There are 3 ways to turn a row about zero (a turn may also mirror it). The second row of each pair is the first, turned, with some noise. The first 27 pairs use one turn. New pairs use 2 turns, one after the other, and a turn may come again.
Known pairs, each followed by its turns in order:
-.17 -.05 .07 -.25 -.15 .06 .07 .12
.08 -.04 -.01 .01 .07 .35 .03 .18 => (0)

.23 -.20 .27 -.03 .29 .10 .26 .26
.09 .41 .14 -.14 .04 .24 -.08 -.36 => (0)

.08 -.02 .24 .27 -.02 -.17 -.31 .04
-.06 -.19 .32 .15 -.07 .26 .11 -.13 => (1)

.18 -.19 .22 -.04 -.14 -.31 .14 -.32
-.04 .03 .48 .01 .12 .30 -.09 -.02 => (2)

.19 .13 -.32 .03 .19 -.29 .30 .00
-.08 .31 .24 -.07 -.16 -.36 -.10 .18 => (1)

-.11 .27 .05 -.31 -.19 .24 .11 .21
.13 -.27 -.18 .04 .08 .46 -.14 .01 => (0)

-.21 .13 -.09 -.08 -.07 .12 -.05 -.09
.09 -.15 -.23 .00 .15 .01 -.05 .00 => (2)

.28 -.14 -.05 .06 .23 .07 .15 .00
.16 .24 .04 -.08 -.05 -.13 -.03 -.27 => (0)

-.26 .06 -.06 -.12 .26 .09 .19 .12
.02 .28 -.31 -.14 .06 -.05 -.16 .02 => (2)

-.02 .17 -.21 -.27 -.25 .15 .25 .07
-.01 .16 -.23 -.21 .30 -.09 -.07 .30 => (1)

.14 .20 .25 -.12 .05 .28 .22 .31
-.39 .20 -.24 .26 .01 -.06 .06 -.16 => (2)

-.05 -.09 -.07 -.15 .14 .09 .01 -.05
.17 .05 .08 .12 -.08 .01 .03 .02 => (0)

.14 -.32 -.17 .19 .02 .06 -.02 .09
.21 .13 .13 -.06 -.15 -.11 .19 -.17 => (2)

.07 .15 -.33 -.01 -.24 -.13 .23 -.29
.17 -.22 -.31 -.01 .13 -.23 .31 .00 => (0)

.14 .00 .30 .15 .15 .25 -.18 -.06
-.15 -.38 -.02 -.03 -.16 .09 .11 -.20 => (1)

-.07 .10 .08 -.07 .14 -.10 .07 .03
-.13 .10 -.05 -.02 .02 .00 -.14 .11 => (2)

-.28 -.17 .21 .06 -.16 -.24 .22 -.13
.27 .13 .10 .09 .30 -.08 .05 -.30 => (1)

.18 .28 .07 -.28 .28 -.31 .00 -.04
.22 -.20 .26 -.05 -.16 -.28 -.19 .27 => (1)

.21 -.10 -.14 .20 .25 .13 -.28 .23
.06 .08 .17 -.17 -.32 -.18 -.33 -.10 => (0)

-.14 .17 -.16 .11 .18 .29 -.02 -.32
.27 -.12 -.15 .13 .24 -.26 -.23 -.07 => (2)

.17 .00 -.23 .19 .14 .10 .32 .17
-.10 .25 .04 -.17 .04 -.34 .12 -.22 => (2)

.08 -.12 .12 .24 .01 -.06 -.01 .15
-.17 .01 .15 .08 -.01 .08 -.03 -.17 => (1)

-.30 .13 -.30 .03 -.04 -.22 .32 .13
-.05 .13 -.18 -.51 .25 -.07 .11 .11 => (2)

-.05 .04 .08 .11 -.24 -.33 -.16 -.31
-.28 -.07 -.05 .10 .26 -.28 .13 .23 => (0)

.30 .19 .31 .13 -.19 -.21 .30 -.11
-.06 -.17 .44 -.28 .31 -.20 .04 -.12 => (1)

-.02 .16 .32 -.10 .25 .05 -.22 .26
-.01 -.45 .01 .23 -.07 .03 -.20 .10 => (1)

-.24 .21 -.22 .06 .21 .13 .20 .13
.09 -.22 -.01 -.01 -.32 .18 .19 -.20 => (0)

New pairs, each followed by its turns in order:
.17 .17 -.29 -.08 .08 .26 .06 .22
.09 .03 .03 -.45 -.14 .26 .07 .01 => (0) (1)

.14 .29 -.14 .11 -.13 .06 .16 -.19
.25 .03 .09 .16 -.24 -.15 -.06 -.22 => (2) (1)

-.26 .06 .33 -.26 -.08 .17 .11 .17
.31 .09 .18 -.08 -.30 -.25 -.15 -.13 => (1) (2)

-.03 .24 -.07 -.12 .19 .12 .31 -.10
.21 -.01 .03 .21 -.31 -.04 .16 .20 => (2) (1)

.02 -.32 -.06 -.17 .18 .04 .30 .14
.09 -.19 -.06 -.15 .09 -.15 .27 .31 => (2) (1)

-.02 .19 .28 -.11 .00 -.13 .27 -.21
-.18 -.04 .25 .20 -.29 .14 -.14 -.04 => (2) (0)

-.21 .16 .32 -.30 .10 -.32 -.17 -.05
-.06 .46 .06 -.25 .14 -.24 -.24 -.15 => (1) (0)

-.26 -.18 -.33 .00 -.16 -.06 .17 -.25
.37 .17 .11 .16 .12 -.08 -.15 -.29 => (2) (0)

.26 .18 -.03 -.21 .02 .18 -.33 -.07
.10 .24 .02 -.01 -.06 .31 .25 -.27 => (2) (1)

-.32 -.08 .25 .27 -.05 -.01 -.14 -.02
-.25 .20 -.01 .01 -.14 -.28 .26 -.05 => (2) (2)

-.10 .14 .09 -.07 -.21 -.01 .00 -.03
.13 .13 .13 -.02 -.07 .04 -.01 -.20 => (1) (0)

.13 -.08 -.11 -.09 -.02 -.10 .12 .10
-.04 -.18 .11 .09 .07 .03 -.17 .01 => (1) (0)

-.27 -.21 .22 -.27 -.25 -.33 .19 -.31
.16 .16 .00 .26 -.31 .29 -.48 -.21 => (2) (0)

.05 -.22 .21 -.01 -.19 .29 .02 -.02
.29 .05 .00 .30 -.12 -.09 .06 .08 => (1) (0)

-.06 -.21 .29 -.16 .16 .17 .22 .05
.20 .14 .08 -.08 -.34 .16 .20 .03 => (1) (1)

-.30 .28 -.32 -.16 .31 .07 -.24 .18
.38 -.29 .18 -.27 .07 -.25 -.03 .35 => (2) (0)

.08 -.10 -.05 -.29 -.33 .23 .31 .05
.38 -.24 .32 .19 -.07 -.05 -.08 -.08 => (1) (0)

.08 -.28 -.30 -.33 -.17 -.23 .26 -.32
.27 -.40 -.36 -.34 -.19 -.05 .05 -.07 => (2) (1)

-.02 -.10 -.22 -.14 .25 .27 .29 .15
.13 .23 .12 .17 -.07 .17 .13 .40 => (1) (1)

.12 -.29 -.25 -.29 .33 .08 -.02 -.33
-.02 -.03 -.10 .32 .27 -.38 -.36 .13 => (2) (0)

.22 .16 .27 -.09 -.14 -.21 .01 -.12
.15 -.21 .03 -.11 -.10 .02 -.31 -.25 => (1) (1)

.03 -.15 -.15 .14 .16 -.13 .32 -.15
-.23 .02 .15 -.17 .34 .02 -.10 -.11 => (0) (2)

-.05 .14 -.06 .27 -.11 -.16 .25 .02
-.13 .13 .03 .00 .11 -.08 -.16 .32 => (1) (2)

.06 .25 -.30 -.06 -.16 -.29 .19 -.26
.14 .20 -.13 .05 -.26 .30 -.38 .00 => (2) (2)

.26 -.13 .12 .08 .24 .17 -.12 -.18
.11 .08 -.18 .06 .18 .04 .12 .35 => (1) (0)

-.24 -.05 -.16 -.02 -.30 .18 -.22 -.13
.32 .29 -.10 -.14 -.09 -.17 .00 -.10 => (2) (0)

-.09 .30 -.03 .21 .28 .13 -.16 -.19
.10 .21 .15 .08 .12 .16 .33 -.27 => (0) (1)

-.26 .06 -.13 -.02 .25 .32 -.33 -.18
.09 -.12 .23 .15 .00 -.03 .53 .21 => (0) (2)

.25 -.03 .07 .28 .01 .11 -.01 -.28
.29 .11 -.15 -.12 .23 -.16 -.02 -.13 => (1) (1)

-.21 -.13 .27 .31 -.14 -.21 .25 -.24
-.05 .22 -.30 -.26 .40 -.11 -.06 .15 => (0) (2)

.15 -.16 .08 .19 .00 -.16 .27 -.06
-.22 -.02 .05 .20 .14 .19 .01 -.25 => (2) (0)

.17 -.14 -.30 -.15 -.11 -.02 .14 -.13
-.29 -.24 -.21 -.11 -.03 .06 -.10 -.07 => (1) (2)

-.15 .01 .27 .17 -.01 -.26 .33 .15
.09 -.21 .27 .17 -.24 -.14 .19 -.19 => (1) (1)

.11 -.32 -.06 .26 .01 -.22 -.04 -.25
.14 .07 .31 .20 .19 -.24 -.10 .20 => (0) (1)

